The rows come from 4 hidden closed curves, with some noise, and rows from the same curve form a group. Each curve winds through 10 dimensions. The rows are also pushed far along 6 directions, which tell nothing about the answers.
In the rows, 128 means zero.
Some rows, each with its group after it:
[176 119 125 132  95 115 127 130 129 115 148 134 147 190 104 105  79 104
 164 142 137 138 149 125 151 113] => fitu
[108 113 118 109  67 125  94 164 132 149 106 113 116 163 140 107  71 103
 145 151 155 172 165 166 132 111] => zonu
[ 60  40 154 125 128 187  50 140 160 203 112  90  93 164 182 126 131  94
 116 197 160 166 174 121  77 133] => vol
[129 105 102 106 122 122 119 103 124 116 133 118 131 162 127 124 103 122
 139 134 140 139 117 137 140 130] => fitu
[123  62 120 105 133  84 150 137  81 164 127 130 129  78 121 138  76 135
  77 149 162  91 160 180  84 149] => fitu
[124 135 124 136 150 131 138 103 137 131 153 117 124 130 134 125 136 119
 125 125 116 107 116 102 128 121] => vol
[136 150 112 103 180  78 173  54  83 143 128 131 103  77 108 127 134 137
  89  94 130 102 104 114  75 109] => legam
[124 151  89 115 133 132 119 114 149 106 115 133 112 184 114 122 111 149
 170 134 144 154 109 155 130 132] => legam
[143  86 169 151  72 123  97 181 116 146 101 129 122 135 140 112 113  80
 118 144 123 132 191 109 172 147] => fitu
[ 94 122 139 120 133 134 112 132 144 139 122 107 115 148 144 118 133 146
 123 125 134 139 141 106 146 137] => vol
[141  34 159 137  92 121 140 147  93 144 143 137 119  63 174 138 156  89
  82 137 108  41 145 136 147 181] => vol
[134 183 125 123 157 105 115  63  96 114 155 129 113 115 101 122 123 140
 132  98 140 179  94  81 107  92] => legam
[185 128 135 146  95 107 171 161 104 109 131 150 179  90 124 126 124  99
 112 109  77  60 131 137 169 130] => vol
[ 94  39 163 135  82 140  97 148 100 170 121 115  80  90 171 129 136  90
  72 173 156 121 191 129  93 143] => fitu
[136 138 105 114 170 112 170  79 108 136 133 130 108 107 110 143 123 115
 110 118 150 108 112 134  95 125] => zonu
[145 119 139 153 106 118  80 175 115  83  78 138 191 143 118 111 130 148
 134 119  65 109 137  98 221 149] => zonu
[129 142 158 197 126 156 118 157 139  99 139 129 150  93 147 130 188 116
 108 123  58  92 129  64 168 133] => legam
[ 98 121 100  88 146 126  95 119  99 149 129 116 125 119 117 135  76 141
 129 123 173 195 126 161  91 107] => fitu
[137 120 131 123 104 137 138 151 116 120 138 137 125 136 123 124 108 129
 124 127 156 135 143 163 129 133] => legam
[126 111 116 105  97 161 114 124 152 116 108 111 126 177 140 117 137  95
 159 128 125 158 113 147 147 111] => legam
[ 98 146 100 119 121 157 122 156 162 119 143 125 128 153 140 140 113 152
 155 135 149 148 120 165 133 132] => vol
[124 129 130 157 112 130 113 146 142 128 123 123 138 116 129 140 126  92
 138 157 113 126 139 109 143 113] => zonu
[122  92 153 142 110 169  76 140 141 138 120 127 112 165 136 117 139 118
 154 168 143 142 159 110 126 128] => fitu
[139 161  97 114 132  92 144 113  94 123 122 127 137 125 109 113  83 122
 117 100 123 133 134 129 132 103] => legam
[165 137 112 133 110 111 144 136 118  91 110 131 142 144 105 104 125 132
 144 100  99 135 122 139 152 117] => zonu
[142 120 150 116  98  65 115  96  37 140 161 132  94  96 103 105  56 107
  80 118 186 171 171 102 107 108] => vol
[157 108 108 106 115  52 146 100  49 124 176 141 133  98 107 128  38 109
  94 116 164 109 139 140 142 138] => legam
[135 122 155 143  66 141 115 128 146 140 130 111 111 145 149 113 136  55
 142 152 121 140 156  87 143  87] => vol
[ 73 101 116 103 152 121 102 103 112 161 133 111 106 112 132 147 104 153
  79 162 190 193 133 154  38 116] => legam
[124  91  78  98 114  88  90 176 118 125 114 116 197 156 105 132  28 132
 152 136 128 169 130 188 171 136] => zonu
[157 172 128 154 127  87  92 150  87  96 101 141 164 154  72 107  60 137
 123 120 121 169 166  93 178 116] => zonu
[138 112 121 128 106 127 143  99 102 135 159 127  98  97 132 147 115  60
 113 143 158 134 130 134 106 109] => fitu
[179 128  90 122 123 126 217 113 133  90 135 138 135 136 126 115 149 109
 135  96  90  52  93 181 139 135] => vol
[141 193 111 126 138 103 118 120 121  95 119 133 151 179  74  97  88 191
 140 113 140 199 124 132 107  87] => vol
[180 190 125 123  85 103 162 116  91  81 154 149 129 132  86 115  95 118
 141  98 158 162 122 143 138  87] => legam
[ 76 137 175 191 134 179  43 131 118 105  94 121 105 141 153 105 198 163
  76 152  97 151 167  35 132 125] => vol
[130 144 147 135  95 166 130 134 143 136 149 115 115 140 147 118 142  89
 135 123 135 161 140 118 116  88] => fitu
[116  89 125 110 156 131 123 109 122 170 117 117 100 133 121 136 108 108
 116 149 169 148 149 137  79 130] => zonu
[147 143 117 112 161 104 179  87 110 133 122 132 130 106 125 124 144 124
 107 101 106  71 109 115 122 124] => legam
[147  70 125 126 134  77 156 145  83 138 145 150 122  81 123 131  98 152
  99 128 137  60 142 172 121 191] => zonu
[135 105 124 145  95 155  98 130 129 123 134 125 117 132 141 126 136  84
 148 154 121 145 129 134 120 109] => vol
[139 130 139 131 147  74 144 140 112 148 118 135 133 104  99 126  99 143
 110 121 134 131 147 123 118 142] => vol
[122  52 161 157 129 145  64 199 106 146 112 117 165 137 142 108 104 120
 117 134  94 110 189  93 189 167] => zonu
[ 99 137 111 129 209 115  86 127 146 121  82 133 140 169  89 110 136 252
 143 132 121 167 112 137  85 154] => legam
[146 115 157 130  76 158 122 144 131 133 144 131 127 137 154 120 135  82
 149 140 126  97 145 115 158 116] => vol
[132 100 144 128 122 121 139 107 138 139 134 116 106 146 131 109 145 121
 125 139 134 130 132 122  99 125] => fitu
[151 178 117 138 112 141 153  91 139  96 154 123 117 128 116 132 154  81
 154 110 121 154  90 114 126  83] => fitu
[ 98  96 119 121 134 140  92 180 135 150  85 129 149 163 134 124  88 163
 121 159 142 128 179 154 133 153] => fitu
[136 132 126 160 103 111 112 151  96 104 116 142 125 122 114 115 107 138
 109 141 130 132 171 117 133 126] => fitu
[137 164 105 131 119 169 189  94 199 121 148 122  95 154 145 144 180  78
 173 144 126 110  88 146 103 103] => zonu
[ 89 142  94 129 131 186 127 151 207 116  96 105 139 169 161 129 185 148
 166 135  83 127  95 161 128 121] => zonu
[116  80 109 122 158 117 140 122 105 156 123 125 117 105 136 146 101 107
  93 142 144  83 144 145 120 162] => zonu
[123 118 109 131 150 156 138 137 143 111 128 129 136 153 127 129 139 166
 129 127 133 132 127 154 110 137] => zonu
[107 106 121 122 161 122 115 138 126 117 119 122 163 109 126 136 140 179
 117 118 105 113 102 140 139 151] => fitu
[152 125 147 155 149 118 138  94 120 129 146 131 112 135 117 108 150 133
 113 134 122 118 137  86  95 121] => fitu
[151 119 187 167  80 176 109 166 143 126 136 126 142 127 157 126 169  56
 122 128  93 127 147  82 180 123] => legam
[115  89 137 126 154 130 123 125 124 159 130 121 124 133 139 136 113 114
 102 144 140 107 146 122 125 156] => fitu
[132  93 113 114 107 150  95 158 133 110 126 128 156 156 124 138 102 125
 164 136 140 149 127 157 166 139] => zonu
[128 158 114 155 124 102 112 130  97 102  95 131 118 120  95 110 112 145
 112 130 121 151 152 111 123 111] => vol
[111 112 148 117 107 157 126 137 144 154 140 124 136 108 156 161 141  97
 107 157 147 140 127 140 105 115] => legam
[142 100 149 150 121 128  76 196 143 124 105 138 185 157 105 126  99 148
 165 152 108 133 146 130 181 157] => fitu
[138 116 156 142  93 132 101 135  95 137 149 121 120 111 132 131 103  58
 100 125 146 178 152 105 140 114] => legam
[143 162 123 119 119 145 146 109 149 111 155 137 131 156 130 132 133 124
 161 128 136 108 106 121 153 119] => legam
[113  69 138 109 128 147 111 143 156 147  88 113 138 171 153 121 144 124
 138 148 113  94 141 132 161 160] => fitu
[127  99 159 151 115 156  98 168 152 116 111 129 171 139 152 118 169 146
 139 141  75  83 132 100 180 147] => legam
[ 83 114 107 138 150 122 102  99 110 140 134 114  84  85 126 143 136 137
 110 147 152 177 123 131  58 116] => legam
[116 143 161 138 147 132  74 124 119 136 114 121 149 114 124 126 145 140
 118 120 106 169 125  68 135 111] => zonu
[155  73 168 104  63 136 141 126 123 162 144 130 109 134 158 126 123  56
 118 158 160 100 157 139 126 126] => vol
[126 116 120 141 147 120 140 122  82 130 143 139 123  71 133 134 125 134
  85 125 121  78 137 132 107 137] => vol
[134 131 120 155 113 136 130 153 137 104 141 127 129 116 132 120 142 126
 157 117  93 102 121 127 158 132] => zonu
[149 129 140 134 130  62 114  98  57 143 122 139  97  70  98 113  99 115
 113 116 135 139 153  87 105 114] => legam
[ 94 151 124 191 154 103  75 132  97  99 115 123 107 108 103 115 126 171
  96 135 112 166 153  71 124 136] => vol
[130 142 136 139  88 105 141 118 124 141 122 131  94  90 141 136 137  69
 118 143 125 117 130 125 122 117] => zonu
[151 171 139 138  95 126 135 100  84 101 159 132 119  98 122 118 132  93
 115  97 129 153 125  91 134  79] => fitu
[102 148 152 146 128 135  90 140 146 131 116 115 121 166 125 112 125 151
 114 141 144 191 155  96 118 116] => vol
[110 102 104  89 125 183 152 121 160 143 118 120  98 144 164 146 157 107
 137 125 151 129 108 188 101 137] => zonu

New rows, each followed by its group:
[153 146 153 125 111  79 139 124 101 152 138 138 111 102 100 130  88 102
 114 125 165 163 151 120 110 116] => vol
[ 99 144 155 154 134 111  47 127 107 143 137 115 112 122 109 121  95 130
 139 141 148 207 156  58 133 111] => vol
[106 115 130 126 111 149  93 123 129 142 133 112 107 141 147 119 123  96
 144 138 133 140 144 104 139 116] => legam
[135 152 121  94 106 101 154 100 131 133 134 140 108 118 115 138 123 140
 145 141 171 151 104 169  76 106] => zonu
[ 86 129 155 153 139 200  98 121 148 152 122 123  95 100 175 145 205 113
 113 153 116 114 132  92  96 117] => vol
[126 144 126 162 183 147 118 115 129 101  90 136 119 121 106 106 196 186
 131 112  80 124 105 110  95 131] => vol
[155 202 147 133 133 141 173  63 121 113 165 128 102  89 119 141 181  88
 114  86 135 168  78  94  87  70] => legam
[116 111 118 133 174 122 103 122 112 139 105 123 126 137 107 129 103 137
 118 134 137 134 145 114 125 144] => zonu
[116 141 119 142 113 117 136 125 118 118 122 124 103 124 138 105 137 136
 108 120 112 117 137 129 122 123] => zonu
[ 70  88 129 135 137 139 136 150 134 158 115 110  97 100 170 135 146 138
  78 144 129  82 165 133 116 161] => vol
[131 150 138 140  93 116 120 129 127  99 117 140 130 138 125 119 139 146
 126 144 122 128 127 118 141 122] => zonu
[148 122 116  95  87 113 189  96 111 145 154 145  87  85 147 153 121  79
 131 146 174  66 129 163 104 119] => legam
[127 119 127 149 125 153 141 122 141 139 159 122  94 107 148 128 156  95
 139 127 119 119 120 129 101 121] => vol
[152 135 145 152 138  91 122 141  81 132 117 138 145 105 104 110 101 130
  85 111 111 135 159 107 125 126] => vol
[121 176 109 126 121 129 135 109 150 105 105 119 120 131 119 119 163 144
 143 117 110 174  98 134  93  82] => zonu
[166  49 151 125  50 133 110 167  94 128 141 139 141 117 153 124 107  65
 131 142 125  95 154 157 176 154] => vol
[156 119 127 111  99 127 157 123  99 132 140 131 111 106 130 124 115  83
 125 107 144 125 139 143 126 112] => zonu
[130 111 111 110 157 127 123 125 136 146 106 121 133 164 103 126  96 127
 149 140 148 147 139 144 112 125] => zonu
[100  99 157 154 163 143 133 126 119 119 139 124 131  73 160 129 205 174
  74 111  80  65 111  99 129 164] => fitu
[119 165 141 114 116 153 121 108 149 108 151 118 129 142 130 123 155 142
 148 110 136 175  92 118 126  95] => fitu
[154 170 124 134 114 159 156  87 144  97 125 127  95 153 122 113 178  99
 150 109 121 150  98 123 105  87] => vol
[105 111 150  91  57 182 141 130 187 154 146 104  97 166 193 142 152  53
 150 151 164 127 134 135 158 117] => vol
[140 114 115 123 138 130 138 116 144 129 112 132 121 156 133 121 137 119
 153 130 110  86 120 128 153 154] => legam
[125 155 144 116 146 149 139  81 139 147 113 123 106 129 144 128 170 107
 122 120 122 119 117  90 110 105] => legam
[150 111 126 125 120 117 141 116 103 137 119 132 110 109 123 132 115  80
 126 125 135 118 142 127 125 125] => fitu
[160 141  92 111 123 140 179 126 140  90 119 133 139 150 122 121 141 127
 153  92 108 105  97 171 151 130] => zonu
[112  93 115 129 139 137  94 135 111 112 127 128 132 134 124 135 118 155
 129 137 143 147 132 137 133 152] => zonu
[132  93 119 105 140 141 130 124 142 138 113 126 139 139 131 142 135 115
 152 137 130 110 112 147 135 141] => zonu
[129  78 163 145 130 107  92 127  67 141 121 119 110  99 122 108 116 108
  66 116 133 162 162 103 114 142] => legam
[135 105 104 101 132 111 165  99 106 132 129 133 100 122 114 144 102 111
 105 142 181 123 127 181  89 136] => legam
[139 128 108 134 166  98 133 126  98 124 115 130 134 144  84 113  81 161
 107 122 145 154 155 133 100 127] => zonu
[145 152 101 113 128 166 171 115 162 113 117 138 148 142 141 151 157  97
 143 136 113  88  91 162 130 112] => vol
[170 162 124 149 120  66 153 145  87  83 119 156 171 115  89 111  95 166
 100 106  99  94 140 123 165 136] => zonu
[140 135 110 103 118 130 129 141 159 143 106 133 129 154 118 127 113 122
 201 137 131 122 123 154 135 120] => legam
[108  80 128 155 122 134 117 134 135 156 136 115  87 119 144 138 123  86
 115 171 145 127 157 129  97 142] => zonu
[140 123 127 115 131 121 117 116  99 116 124 118 134 148 109 109 101 118
 110 102 137 173 127 133 135 118] => legam
[125 127 108 125 163 128 113 132 133 117 114 114 138 147 116 103 135 161
 151  84  91 157 108 125 139 135] => fitu
[129 127 129 145 152 109 154 127 134 125 162 123 135 110 115 136 129 145
 107 127 126 120 109 141 102 138] => fitu
[103 138 116 106 143 124 142 131 171 147 124 117 137 145 130 146 122 150
 132 144 146 150 116 156 100 127] => vol
[137 151 148 171 122 160  99 130 162 103 109 114 151 180 133  93 170 120
 151 135  64 119 132  58 169 101] => vol
[111 123 140 123 160 111  66 128 103 156 115 136 134 122  94 133  91 174
 118 156 167 209 139 134  61 118] => vol
[116 103 112 122 144 166 105 179 168 119  75 130 159 164 140 125 153 164
 172 120  85 103 124 152 177 170] => fitu
[105  52  94  93 179  95 151  90  94 160 142 112 117 114 131 135  92 149
  71 136 161 112 128 171  65 156] => zonu
[119 122 144 174 102 140 111 132 113 122 139 136  96  85 145 130 163 112
 108 156 123 118 148 105 102 121] => vol
[129  91 149 171 119 119 124 170  99 117 119 137 142 106 141 105 140 166
  70 136  93  72 172 121 131 159] => vol
[153 150 127 111 144 103 125 118  99 128 124 130 143 126 106 113 101 129
 136  83 121 162 123 112 141 113] => fitu
[ 57 124 133 134 152 140  88 136 131 153 100 106  87 121 145 126 137 162
  94 147 149 163 164 106  94 130] => vol
[ 97  99 156 124 122 180  70 132 158 166 137 113 105 142 169 136 152 100
 152 150 138 165 129 105 125 132] => legam
[ 89 112 106 149 140 137 126 128 134 127 131 117  94 125 145 137 135 135
  99 149 133 126 141 135 106 148] => vol
[ 89  47 127 134 175 116  86 126  98 148  99 117 110 123 137 117 132 173
  71 139 129 136 151 134  85 178] => zonu
[120 131 155 134 123 146 108  92 141 145 140 124 106 135 136 132 155 115
 124 166 148 152 127  96  81 100] => vol
[131  73  91 134 132  98 157 147 125 144 141 123 136 110 123 143  85 105
 121 155 129  83 142 175 118 152] => zonu
[155 128 122 110  84 121 117 142 112 112 112 140 133 134 123 128 108 100
 160 115 135 146 136 139 170 125] => fitu
[109 116 151 151 136  81  95 149  91 154  93 118 125 102 115 123  92 116
  70 135 126 156 180  87 132 139] => vol
[ 76  51 136 119  70 150  64 169 145 172 114 109 110 143 171 146  96  80
 131 205 169 147 174 155 131 143] => zonu
[111 153  90 113 135  95 163 127 124 116 120 119 130 124 117 126  95 155
 119 115 135 115 132 152 132 122] => vol
[114 103 124 144 152  95 109 137 105 144 148 119 135 109 123 125  88 135
 114 129 122 113 145 108 144 151] => vol
[112 121 129 129  66 116 106 125 108 134 122 115  98 106 143 125 114  83
 107 146 146 181 149 132 104  95] => zonu
[190 140 127 138 147 106 181 130 104 111 137 160 158  95 105 129 134 136
 134  95  92  50 117 129 149 145] => fitu
[120 121 136 146 135 127 104 185 142 132 104 127 174 118 129 132 127 147
 134 125  85 125 134 127 159 145] => vol
[111 212 141 169 209 112 100 118 136 111  75 123 142 137  81 103 160 198
 115  90  80 180 123  49 120 110] => vol
[150 185 137 125 115 133 168  42 127 122 169 122  92 119 129 125 162  75
 123 121 140 144  96  84  87  60] => vol
[160 127 122 143 120  80 131 114  54  93 122 139 120  99  95 107 103 132
  92  90 123 146 142 118 133 130] => zonu
[115 193 128 131  79 148  88 152 155 107 134 127 123 158 116 128 109 132
 182 136 159 217 133 124 141  84] => vol
[136 177 133 157 152 124 125 138 171 116 100 129 158 146 109 119 161 158
 154 127  74 139 106 102 129 115] => zonu
[134 163 120 118 127 140 153 114 140 135 119 123 121 128 139 115 151 110
 137  99 102 119 118 118 126  97] => legam
[143 107 106  96  89 112 159 119  81 122 136 136 120  95 136 142  94  88
  99 111 156 120 132 174 134 128] => zonu
[102 103 129 179 149 141  96 198 130 127  97 129 135 115 137 127 133 148
 118 134  84  89 169 116 168 180] => vol
[128 122 106 112 156  67 101 129  84 123 116 118 130 130  75  99  63 178
 131  90 143 208 130 149 107 130] => vol
[107 182 134 114 133 169  99 118 160 124  82 133 105 158 126 120 172 160
 174 128 137 171 118 113 109  95] => legam
